Every row belongs to one group in each of 4 separate groupings. Each group adds its own fixed numbers to the row, and there is some noise. The rows also spread widely along 12 directions, which tell nothing about the answers.
Some rows, each with its group in each grouping after it:
[-11  -9   1  19  10  41   8 -33 -10 -12 -33  -4  37  -9 -34   2 -57  -3
  -8 -35  14  14   6  46  34  53   5 -32   8   4  -9  21 -18  52  22   2
  27 -11  -1 -29  -3] : molez j887 Y (0)
[ 47  22 -12  10 -11 -44  47  30  18 -12  -2   3 -18  39   5  -3 -14 -32
   9 -28   7  -5 -33 -19 -14   9  15   5 -23   2  -8   6   5  -6  -5  41
  42  24  10  -9 -10] : Nik j393 Q (1)
[-17  -7  -9   2   1   8  15 -14  -4 -15   0   4  21 -12   2  11 -37 -15
 -64  -2 -24  -4  26  61 -13  28  34  -3  19   4 -23  21 -26 -15  20  11
 -28  -1 -35 -24  21] : Nik j41 Z (0)
[ 28 -20 -22  -1  16 -55  10   8 -12  21 -22 -10   2  44  10  14   6 -13
   9   0 -12 -13 -35 -36 -26 -10  13  14   3  21  24 -25   4 -35 -21  16
  28  29  28 -28 -12] : gos j41 Z (2)
[-31 -16  -1 -11  28   2  20 -22 -30  -1   0 -16  44   0  11  20 -47 -17
  12  10  -2   4 -39   6   3  21  21  -2  19  13  15  11 -21 -20 -11 -15
  10  10 -21  -7  11] : nusom j393 K (1)
[ 28   1  10   7  -5 -13  51  23  30 -35  -1  -6  18  10 -33 -13 -16  12
  14 -28  20  -8  -7 -15  40  25  28 -29 -17   2   5  16  -9   6  -7  24
  20  45  -8 -37  -5] : gos j620 B (2)
[ 14   1 -23  16  -6  18  17   8  21 -18  -8  18  11  -6 -19 -23 -20 -51
  42 -33  15 -12 -42 -37  19  14  -8   3  -5   3  -1  21  28   8 -15  18
  15  33   1  35  -1] : nusom j316 K (2)
[ 26 -34 -51  27  -1  -2  -6 -46 -17  12 -41 -15  26  -1  10 -18 -16  -4
  10 -28  56 -32 -21 -65 -49  49 -14  37   8   6  39 -48  -7 -22   4 -21
  26  17  -8  20 -11] : lezu j887 Y (0)
[-23  -7  26  14  28  15   6  -4  -3  29 -17  -4  23  29 -24 -31 -12 -24
  25 -15 -15  -4 -31 -27  49 -18  -4   7   1  -1  37  10  31  38 -24  -6
  71   3  40 -29 -23] : lezu j316 Q (0)
[  1  18 -26  20 -19  33   2  10  45 -12 -21   1  -2 -29 -29 -13 -19 -10
 -15 -44   6   9  16  53 -11  41  -6 -11   0 -10 -18  17 -11 -14  27  28
 -31   9 -33  -5   6] : molez j620 B (2)
[-22  -7 -28  10  -6  38   7 -21  17   3 -26   5  17 -27 -23 -15 -42 -15
 -23 -19   7   1  24  57  -7  59  -1 -16  14  -2  -5  10 -31 -25  21   5
 -30  13 -44  17  24] : molez j316 Q (0)
[ 20  -2 -46  13  -1  -2 -11 -40 -13  41 -32  -3  20   2  27 -29 -29 -17
 -32 -27  16 -10   6 -28 -60  14 -29  47  13  12  28 -23   9 -14  31  -6
  28 -37   2  24   2] : gos j41 Y (2)
[ 34   4  -7 -10   1 -48  51  37  -5 -53  22 -19  14  17   7  38 -33  18
 -16 -25   0  10   5   7   4  15  41 -19   5  36 -27  28 -12   8  24  62
 -11  25  -9 -22   9] : nusom j620 Y (1)
[ 33 -29 -21  11  11 -23  13 -33 -39 -20 -30  -8  16  23   3  43 -46  -7
   9 -11  22 -15 -38  -4 -21  49  24 -14   7  21 -13 -13 -18  16  10   3
  31  18   1 -33  -5] : molez j887 B (0)
[-10  20  14   9  -2  15  25   5  33   5 -30  15   1  22 -30 -22 -27 -47
  39 -17   2   6 -46  12  42  14  -5 -20 -23 -17   9  16   7   5 -27   7
  47  30  13  -7 -14] : Nik j316 B (1)
[-22   5  -6  12  -1  -1  27  28  18 -16  33  -4  15 -35  20 -17   0  -7
 -34  16 -13 -25  18  19 -43  19  22  33  29  -3   4   7 -33 -67  12   1
 -50  14 -55  17  39] : molez j316 Y (2)
[ -4 -10  15  -8   2 -28  49   4  22   7 -18 -16  24  32 -31 -13  -9  16
 -23  -8  -8   9  21   5  30  23  23 -30   0   4  33  -6 -40 -31 -17  23
  25  40  -5 -40  -6] : Nik j316 Y (0)
[ 10  -4 -19 -14   9 -37  17  -4 -30   4   3 -32  34  33  17  39 -33 -20
  16 -12 -13   7 -53 -37 -24  -9  33  15   6  29   9  -3  14 -15  -4  19
  39   3   0 -15 -13] : nusom j887 K (1)
[ 20  17   6  11  22 -39  -7  54   3 -24  -2   9 -26 -11  70 -24  -2  34
 -11   1  20 -29  12   6 -36  21 -42  30  25   7   3 -11 -49 -29  39  15
 -32  16  16  35  34] : lezu j41 B (2)
[ -4 -33 -13   0  33 -24   4   2 -37 -24 -13 -31  26  -2   6  57 -20  29
  16  -4  12  -4 -19  17 -14  36  22 -16  34  30   5  -5 -45 -24   2  12
 -21  36 -15 -38   8] : molez j393 Y (1)
[-48  -3 -18  11   6  49  -7 -35  -4  24 -26 -16  46 -18  -6 -14 -36 -37
  25  -4  20   3 -54   7 -10  35 -10  16   7 -18  32  -2 -12 -29 -18 -33
  14  -5 -30  15   1] : nusom j393 Y (2)
[-24  15 -17 -15  10   7  -6  -5  -8  38 -53 -19  26  31   4   3 -43 -18
  35 -19   9  38 -47  14  23  10 -28 -14   0   8  35  -6  -9 -13  -3  11
  44  -5  31  12 -14] : Nik j620 Y (2)
[ -5   6  10  -4  20 -16  -1  14  -7  11 -18 -25  14  16  22  -8 -15  20
  27 -10   7   4 -25 -12 -11   7 -26  11   8   7  38 -14 -17 -12  10   1
  33  -2  21 -13 -11] : molez j41 B (1)
[ 10 -16  -8  29  35 -14  -7 -11 -35  -6   2   6   4   9  46   3 -14 -24
  -3   7   7 -37 -41 -35 -48  -4 -11  59  22   8   3  -7  10  15   7 -17
  34 -16  23  -7  -1] : nusom j393 Z (0)
[  1 -21   2   6  38 -52  26  42 -20 -16   2   1  -6  24  21  24  12 -16
  49  27  -1 -28 -58 -23  -9   4  11  13  16  14  19  -7 -24 -39 -42   4
   3  55  21  -8  10] : molez j393 Y (1)
[-17  -5  10 -14  14 -19  36 -19   1  25 -15 -23  43  25  -1 -21 -31  14
 -28  -8 -10  16  16 -10   9   7   8  -8  11  13  48 -11 -30 -27   1   4
  38   2  -7 -22  -3] : Nik j316 K (1)
[-17  -4   9  15  12  16  11 -19  17   4 -22  -2  24 -18  12 -39 -28  15
 -36  11  21 -15  16  36 -17  49  -7   3   5 -18  24 -10 -55 -29  17 -31
   0  -3 -29 -13  19] : gos j41 Z (2)
[  4  -3  -2   3   4 -19  27 -26 -30   3  -7 -27  37  23  28  10 -41 -11
   0   7  18  -8 -48 -26 -24  21  26  11  -1   6  13 -15  -9   1   7 -14
  54 -10 -10 -19  -4] : lezu j316 Y (2)
[-30 -11   8  24   5  48  -6 -14  25   4  -9 -12  33 -38 -27 -52  -3  25
 -27 -31   8 -11  42  14  -1  31 -18  17  20 -16  34   5 -15  -5  19 -15
  -9  -6 -29 -27  -1] : molez j41 B (0)
[ 22  22 -29  20 -11  16  18   8  13   5  16  10  12  -2  11 -45 -19 -47
  -4 -54  -3  -9  -5 -43 -24 -15 -18  49  -3   3   4  21  57  36  30  22
  36 -38  13  31  -7] : molez j41 Z (1)
[ 20 -23   0  29  20 -17  29   4   1 -22  -3  30  -7  12 -18   2  -2 -36
 -12 -11 -15 -30  -4  -4  13   8  24   4   9   6 -13  18   3  15 -23  15
  11  39  13 -33   2] : Nik j393 K (0)
[  6   3   3  13  19 -31   4  24  -7   0  25 -25   5   8  15  17   5  13
 -38 -13 -36 -11  16   2 -45 -24  27  37  29  21  -3   7   7  -8  29  28
   5 -13  -8 -49  -2] : molez j316 Q (1)
[-11 -23 -16  -2  47 -24  -3  19 -21   5 -16  22   3   7  26   5 -17 -20
  26  14  -9 -20 -20 -11  10  -3 -17  12  33  34  20  -1 -10 -30 -16  -1
 -15  35  29  35  28] : gos j620 K (1)
[ 12 -44 -31  16  28 -15  12 -26 -42   5  -4   1  35  11   7 -11 -14 -24
  -4 -12  -1 -36 -19 -67 -12  -1  13  37  33  26  31 -11  17   8 -13 -11
  28   5  21   1   3] : molez j887 Z (2)
[-42  44  27 -15 -16  12  42  36  48   9   8  -4  15  18 -22 -26 -22 -41
  -8  -7 -43  31 -17  55  35  -7  28 -17 -24 -25   6  34   0 -23 -17  24
  21   4 -15 -17   0] : Nik j41 Z (1)

New rows. What belongs after each?
[-15   4 -27 -15   5 -26  25   6 -33   7   8 -22  21  25  27  58 -30 -56
  49  29 -12   1 -99  -3 -42   5  43  15   0   9   0   0   2 -51 -30  -4
  16  16 -23   2   4] : molez j393 Y (1)
[-25   8 -36 -17 -18  33  12  -3   3 -31   3 -28  51 -39  16  16 -58   8
  -6 -16  26  17  -4  32 -25  57  12  -7  16   9  -7  15 -39 -55  35  11
 -55  12 -76  44  31] : nusom j620 K (0)
[  5 -29  -6  -4  18 -36  14 -42 -26   1 -48 -26  19  21  10  35 -43  29
 -31  12  21   4  -4  48 -23  66  22 -28   5  14   7 -30 -67 -22  14  -9
  11  21 -16 -53   2] : lezu j41 Y (1)
[ 16   3 -41  -4   4 -29  10  34  16   0 -18  23 -21  23 -11   7  -8 -49
   9 -21 -25   3 -22  14   8  -7  -5  -3   4  22 -16  16  16 -19 -12  54
 -19  38  26  26  12] : nusom j620 Z (2)
[ 20  25  -5  19  -9  10  28 -20   3  -2 -12 -19  20  12  17 -11 -49 -12
  19 -31  40   4 -47 -13 -31  38 -11  11 -20 -13   7  -5  -3  22  27  -5
  66 -28  -9 -13 -20] : molez j393 B (1)
[-21  -6  -4   3   7  12   5   0   4 -10 -14  -1  18  -4 -22   5 -28 -18
   4  -9  -8  -2 -19  30  16  25  15 -11  13   2  -4  16 -13 -13  -9   7
 -11  30 -12  -7   7] : nusom j887 B (0)
[-14 -17  30   4  32  -6 -18  42 -12 -29 -16 -44  27  -5   5  18   0  72
  37 -17  23  -1 -10   8  22  26  -1 -17  21  13  25  -6 -44 -10  10  14
 -10  46   5 -46  -7] : lezu j41 Q (0)
[  5   8 -16   3   8 -10   2  19  25  25 -48  16 -20  29 -29 -11  -7 -38
  34 -29 -12  20 -23  27  23   9 -31 -19 -10   6  12   4   5  -2 -15  37
  23  24  45   4 -11] : molez j41 Y (1)
[ 43   8 -27  30 -20  13  22  -4  25 -35 -23   4   2   5  -8 -13 -31 -27
  29 -36  54 -12 -52 -19  -8  47  -4  -2 -30 -12 -13   1   8  18   7  12
  31  22  -7   6 -15] : nusom j620 Z (2)
[ 44   0 -57   6 -14 -25  19 -28 -19  -5 -10  -6  10  19  31  19 -46 -27
 -26 -29  23  -3 -24 -19 -70  29   4  24   2  19 -21  -7   2 -10  32  26
  15 -15 -17  18   1] : nusom j393 Z (0)
[ 15   2   0   8  41 -48  -3  38  -8   7 -20   4 -17  29  32  14   6   7
  14   5  -9 -12 -28   4 -17  -8 -20  12  18  18   9 -13 -24 -22  -5  20
  11  20  42 -18   4] : gos j393 Z (2)
[ 39 -42 -40   8  12 -33  -4 -37 -59 -23 -24  -6  17  10  27  53 -41 -12
   0  -9  23 -27 -36 -25 -43  39  26   9  14  35 -18 -17  -3   6  13   3
   6  23  -3 -12   3] : lezu j41 K (0)
[ 12  23   6   7  20 -11 -14  24 -23 -12  -2 -21  16  -1  61   4 -33  36
  -3 -14  21  -2  -2  -1 -39   8 -31  31  19  18   5  -1 -22   8  56  12
  17 -33  14   5   6] : gos j41 Y (0)
[-24 -37  -4  35  40  26 -25 -18  -2 -11 -20  -9  26 -45   6 -20   2  31
  -5  -5  33 -35   8   0 -31  46 -24  31  39  -2  35 -20 -47 -36   2 -39
 -27  22 -30 -17   8] : nusom j393 K (1)
[ -4   4 -15 -11   3 -17  21  -7 -22  -5   5 -22  35   5  44  28 -47  -4
  -4  20   9  -7 -29  -1 -49  26  25  13  14  15   1  -9 -29 -49  21  -8
   4   2 -42  11  20] : gos j316 K (0)
[ 20 -37 -53   0  12 -26 -30 -21 -42   6 -51 -22   8  18   8  63 -20  -8
  21 -10   6  -2 -49   7 -47  32   8  -5  21  29  -3 -29 -15 -31   2  14
  -7  25   4 -24  -8] : molez j41 Z (2)
[ 20   0 -10  21   5 -24  34   9  -6 -12  13  10  -3  19  49 -18 -14 -41
  10  23  18 -44 -51 -48 -49  10   3  53  -6  -7  14 -14   6 -14  -4 -21
  37   0   6  21   6] : molez j620 Z (0)
[  8  23  17   2  -4  -5  42   6  14  -5 -21 -16  17  37  -2 -13 -39  -7
  24 -15  26  16 -43  -2  31  28   4 -20 -34  -9  14   3  -6  26   0  10
  71   6  18 -18 -18] : lezu j620 Y (0)
[  0  17 -16  -8  10 -24   3  28 -17   5  22 -24  19  -4  46   0 -17  17
 -33 -24 -19   7  26  -4 -49 -16 -10  41  34  28  12   7  -2 -15  50  34
  -9 -37  -1  11  14] : molez j41 Y (1)
[ 15 -16 -12  -8  28 -57  10  16 -42 -14 -22  -9   8  32  45  37 -26   7
  13  17  10  -9 -36  -9 -13  14   2   4  22  30  12 -16 -40 -31  -1  12
   6  29  24  -1  14] : Nik j620 Y (2)
[-41   9  16 -16  10  26  21  -1  -6  -8  -3 -44  66  -6  22 -17 -53  36
   9   1  34  24 -14   6  14  38  -9  -5  10  -1  42   2 -47 -21  25 -14
  16 -11 -28  13   9] : nusom j620 Y (0)
[ 11  19 -15  29  -3  14 -19  15   2 -34   8 -14  -5 -23  18  35 -22 -20
  -3 -20   2 -12 -33  33 -56  15  19  29  10   4 -47  21  10   0  36  19
 -16  -3 -38 -19   1] : nusom j316 Q (1)
[ 54  10 -12  32  -1 -27  37  13  15 -18   9  26 -16  15  14 -23 -11 -29
 -21 -16   9 -36   3 -35 -28   5   1  33  -4  10 -15  10  18  19  17  22
  29   5  12   8   5] : gos j316 Y (0)
[-23  -5  -1   1  31  -7  16  -1 -24   2  14 -18  44 -15  43 -15 -31  23
 -19   4  10 -11  13 -12 -25  12  -7  31  35  16  34  -1 -34 -25  22 -17
  -2 -17 -18  12  27] : gos j393 Y (1)
[-12 -19 -26   7  19  12 -31 -12 -19  -7 -15   6  12 -32  30  -1 -29   2
 -24  -6   5 -18  14  23 -39  29 -25  30  42  14  -1   2 -25 -29  33  -4
 -47   1 -19  28  29] : nusom j41 B (0)
[ 13   7  20  30  27 -22  22  56  13 -42  33  16 -18  -9  20 -12  12   3
 -15  -6 -17 -33  14   2 -10 -12   5  28  23  11 -17  26   0  17  17  26
 -12  13  14 -18  15] : molez j316 Z (1)
[ -6  17 -16 -22  12 -16  28  12 -20  12  -1  -8  24  17  45 -15 -52  -4
  27 -13  17  11 -24 -30  -9  14 -35  10  16  17  32  -2 -19 -17  20  14
  22 -11  14  60  20] : molez j393 B (0)
[-17  -3  -4   6  -3  10  33 -35  17  15 -21 -10  29   2 -32 -21 -36  -2
 -70 -22  -9  15  41  53  17  36  24 -18   1  -4   7   8 -24   5  17   4
  11 -11 -22 -43   6] : lezu j620 Y (2)
[-20 -33  -5  16  32  19  15  -8  16  15 -22  17  32  -3 -54 -52  -2 -10
  -3 -32 -13 -14  28 -15  62   3  -2  -7  23  11  42  12   7   9 -30   1
   8  35  23  -9   2] : gos j887 Z (1)
[-10 -16 -27  33   7   4 -18 -26   3  30 -26   3 -14   3 -16  21  14 -54
 -19  15 -29 -27 -27  28 -64   7  20  39  12  -9  -3 -17  10 -40 -16 -15
   6   6 -17 -45 -13] : molez j316 Y (0)
[-22  -9   0 -33   1 -16  41  -2 -11  19 -12 -36  53  34 -15   6 -35   0
  23  -5  -6  30 -29 -11  24  19  24 -27  -2  12  45  -3 -17 -30 -17  13
  36  16  -4 -17  -7] : molez j41 Y (0)
[ 24  26 -25 -10 -22 -20  46  22 -16 -38  34 -24  27   5  29  42 -53 -19
   0 -23   2  12 -29  -3 -37  14  41   4   4  26 -36  27   8  -1  40  45
   1  -9 -37  11  12] : molez j316 Y (1)
[-12  30 -34   3 -34  43  15 -32  38  21 -35 -25  35  -6 -23  -8 -50 -33
  19 -29  30  24 -37  27 -24  51   7 -12 -28 -18   8  -4  -8 -41  11  -4
  22   0 -61  15  -9] : gos j316 Y (1)
[-13  -8 -10 -14 -10  -4  42   3  15  16 -12 -17  36  24 -37 -22 -21 -25
  27 -20   1   7 -27 -22  40  22  33 -22 -12   1  35  -1  -1 -31 -37  14
  25  49 -12   7  -1] : lezu j887 Q (0)
[ 39 -28 -22  16  13 -38  34   7 -17  -8   0   5   7  33 -25  13   1 -33
  10 -26 -14 -19 -20 -49  12 -14  30  10   8  28   4  10  40  27 -20  30
  35  24  35 -33 -13] : molez j620 Y (2)
[ 26  25 -14  26 -22  20   6   8  24 -54   3 -16  12 -35   4   8 -39  16
 -22 -47  33  -5   6  36 -38  53  14   2  -1  -4 -40  17 -21   6  55  24
 -24   1 -53 -13   5] : nusom j887 B (1)
[-40   2  26  -1  20   4 -13  27  16  27 -15 -47  38   2 -16  -8  22  33
  24  -4 -13  10 -21   1   8 -10   7   7  10  -7  56 -12 -19 -49 -21  -6
  18  19  -3 -61 -21] : gos j41 Y (2)
[ 17  -1 -32  -6  10 -16  -8 -28 -22  17 -45 -18  13  31  22  20 -52   5
 -11 -21  18  20 -17  12 -34  30 -27  -3  12  25  -1 -19 -20  -1  36  24
  30 -15  17   5  -8] : nusom j316 Z (0)
[  1  -9 -10  -7  11  20   1 -23 -47 -36 -16 -35  66 -20  32  19 -79  39
  11 -29  55  14 -17   0   1  60 -10 -16  22  24   5  10 -39  26  51   1
   7 -16 -18  14  13] : nusom j41 Y (2)
[  0 -28 -28  17   2  24   7 -52   0  22 -42 -25  41   3 -24 -25 -25  -5
  28 -31  41 -10 -31 -47 -12  41 -10  11  -3  -4  56 -30   4 -11  -7 -30
  45   7 -11 -17 -27] : molez j620 B (1)
[-21  -8  -4 -16  16 -19   0 -15 -22  13  -7 -61  46  20  10  44 -24  28
 -17  -3 -14  21 -25  10 -36   1  32   3  21  22  20 -15 -22 -38  15  11
  16  -4 -26 -57 -15] : nusom j316 Z (1)
[-17  25  26  15   1  37  25  41  43 -34  -6 -11  24 -26 -25 -35 -21  30
  26 -35  31  14  11  33  49  47 -17 -36   2 -12  10  26 -40   8  19  20
  -4  23 -13  -3   6] : molez j316 Y (2)
[-30   3   6 -15  14  -7  29 -12 -17  18   6 -44  61   9   6  15 -34  18
 -13   2  -8  19 -16   5  -7   9  33  -2  15   9  31   1 -27 -32   2  -4
  23 -15 -30 -38   3] : gos j393 Y (2)
[-17   7   5  33   3  49   1   1  26  -5  -4 -22  29 -20  -7 -39  -3   6
  13 -21  26 -12 -17 -13 -14  20 -12  31  -3 -25  31  -4   4   2  11 -22
  30 -14 -15 -22 -19] : molez j620 Z (0)
[-12 -34 -16  12  22  23   4 -59 -24  21 -55   8  35   3 -10 -26 -49 -17
   6  -8  28  -5 -15   2  15  56 -24 -11   9   2  36 -15 -25  15  -4 -32
  37  -3  14   6   4] : molez j41 Y (2)
[-20 -32 -28  37  31  16 -23 -11 -21  -9 -16  16   3 -34  22   2  -6 -33
  21   9  22 -46 -38  -2 -34  33 -10  43  29   2   8  -9 -11 -32 -17 -36
 -31  32 -13  24  20] : lezu j393 Y (1)
[ -6   4 -28   6 -13  39   7  18  28 -12 -29  -9  25  -8 -37 -20 -18 -19
  69 -55  35  11 -34 -23  47  28 -16 -16 -13   2  19  13  20  -2 -14  25
   2  46   2  35 -11] : lezu j620 Y (0)
[-21 -21 -16  10  11  32  24 -40 -24   2 -19   2  53  -8   4 -31 -50 -27
  19 -11  38 -15 -28 -36  15  41 -10  11  13  -3  39   1 -16  -4 -13 -32
  28   7 -10  35   9] : Nik j393 Y (0)
[ -6  15  -8  13   6   9  -1  38   9 -21 -18  -8   0  -4  19   7 -17 -17
  80  -2  34  -8 -72  -5  -9  31 -24   3  -1  -3   9  -2 -15 -29  -4   3
   4  35  -1  32   3] : molez j316 Y (1)
[-19   2  -5   8  -8  30  17  11  26  -2  -5 -24  29   0 -63   5   0 -18
  44 -42 -10  14 -37  -2  27   8  26 -17  -6  -8  14  23  22  -7 -28  20
  16  33 -18 -46 -28] : molez j393 B (0)
[ 17  -3  -2  29   2  20 -15 -13   4 -21 -43  -7   7   6 -22  16 -27   5
  -4 -46  16   5 -10  33   5  35   0 -17  -6   1 -20   8  -5  42  22  21
  27   5  11 -58 -28] : Nik j41 Z (0)
[  5  11  -6  11   6  11 -13  44  21 -36 -24 -17   4 -11  -6  14 -12  28
  52 -37  36  11 -24  15  12  36 -28 -20   9  12  -4   9 -27 -12  19  42
 -18  44   2  10  -7] : nusom j316 Y (0)
[-16 -10  19  -6  31   2  21  22 -11 -28   0 -25  50  -6 -15   8 -28  40
  20 -22   7   6   5   6  55  20  20 -29  26  26  19  21 -31   7   2  17
  -1  32   0 -25   7] : gos j887 Y (1)
[-36  -9   1  -8  23  10  -7  21   0  10  -6 -20  36 -21  13 -36  -6  33
  20 -17   7  -4  11 -18   2  10 -34  17  35  10  60  -7 -28 -44   8  -3
 -20  12  -3  23  14] : molez j41 B (1)
[-28 -17  -8  25  12  31  19 -29  -6   7   5   7  31 -17 -13 -20 -21 -53
   0   5  -9 -29 -24 -12  -6  12  22  30  15  -7  16  12  18  -3 -18 -31
  16  -2 -23  -1   7] : molez j316 Y (1)
[  1  -6 -52 -15 -23 -16  22 -52 -11  39 -33 -15  21  32 -12  33 -46 -57
 -19 -10 -14  17 -38  16 -43  24  34  -2  -6   5   0 -13  -1 -53 -13  11
  21   6 -35 -13  -9] : Nik j393 B (0)
[ -1  -9 -31   4 -12  14  -5   9   5 -14 -17   3   7  -6 -19  16 -14 -45
  53 -25   8 -13 -58  -5   7  22  16  -3  -5   1 -10  12  24 -20 -21  15
 -16  55 -16  15  -1] : lezu j41 B (0)
[  4  10 -18  -6   0 -20  27  30  -4 -25   6   0   1  10  22  17 -36 -31
  23  -2   2  -6 -42  11   3  16  24  -3  -5  15 -15  16   0 -17   1  22
 -11  32 -12  25  22] : lezu j620 Q (1)
[-31   5  14  -9   8  -3  37 -15   2  38   2 -44  58  29  -9 -13 -14  -2
   8   5  -6  10 -37 -32  -4  -4  29  15  -7 -10  59 -12  -7 -37 -28 -21
  66  -7 -17 -44 -21] : gos j393 Y (0)
[  1 -53 -13  -1  37 -44  -9   6 -42 -13 -14 -14  14  16   6  41   5  16
  -1   6 -16 -23 -12  -7  -6   4  30   3  36  35   8 -13 -17 -23 -16  11
 -20  53  13 -40   5] : lezu j41 Z (0)
[-34  11  -1  12   4  40  -5  21  29   7  -4 -34  39 -30   8 -44  -1  18
  57 -19  37  -5 -27 -37 -15  22 -33  27  11 -14  61 -17 -18 -52   4 -22
   5  14 -30  27  -6] : molez j316 K (1)
[-26 -32  24   9  39  -5  10  -8 -20   7 -16   1  26   9   5 -12  -8 -10
  26  29  -3 -25 -39 -11  16  17   4   5  14  -3  44 -10 -23 -14 -34 -38
  32  24  15 -27   5] : molez j41 K (2)
[  3  -5   3 -10  26 -49  14  29  -3  15  -9 -19   8  33   3   3   7  31
 -17 -27 -26  11  21 -15   3 -21  -7   5  27  26  34  -7 -21 -27   0  42
  12  19  30 -34  -8] : Nik j393 B (0)
[ 22 -20 -14  27   7 -29  35   5  15 -20  -8  35 -24  17 -27   6   3 -63
 -11  14 -18 -34 -29  13   5  14  38   5  -8  -2 -22  16  12  -6 -40  10
   2  50   4 -29   7] : nusom j620 Y (2)
[ 43 -33 -38  15   7 -57  39 -25  -4  15  -5  30 -15  33 -15   7   1 -48
 -67   3 -38 -37  28 -13 -41  -5  42  25  14  29 -11  -6  16 -21 -12  22
   8  21   0 -26  10] : gos j316 Y (0)
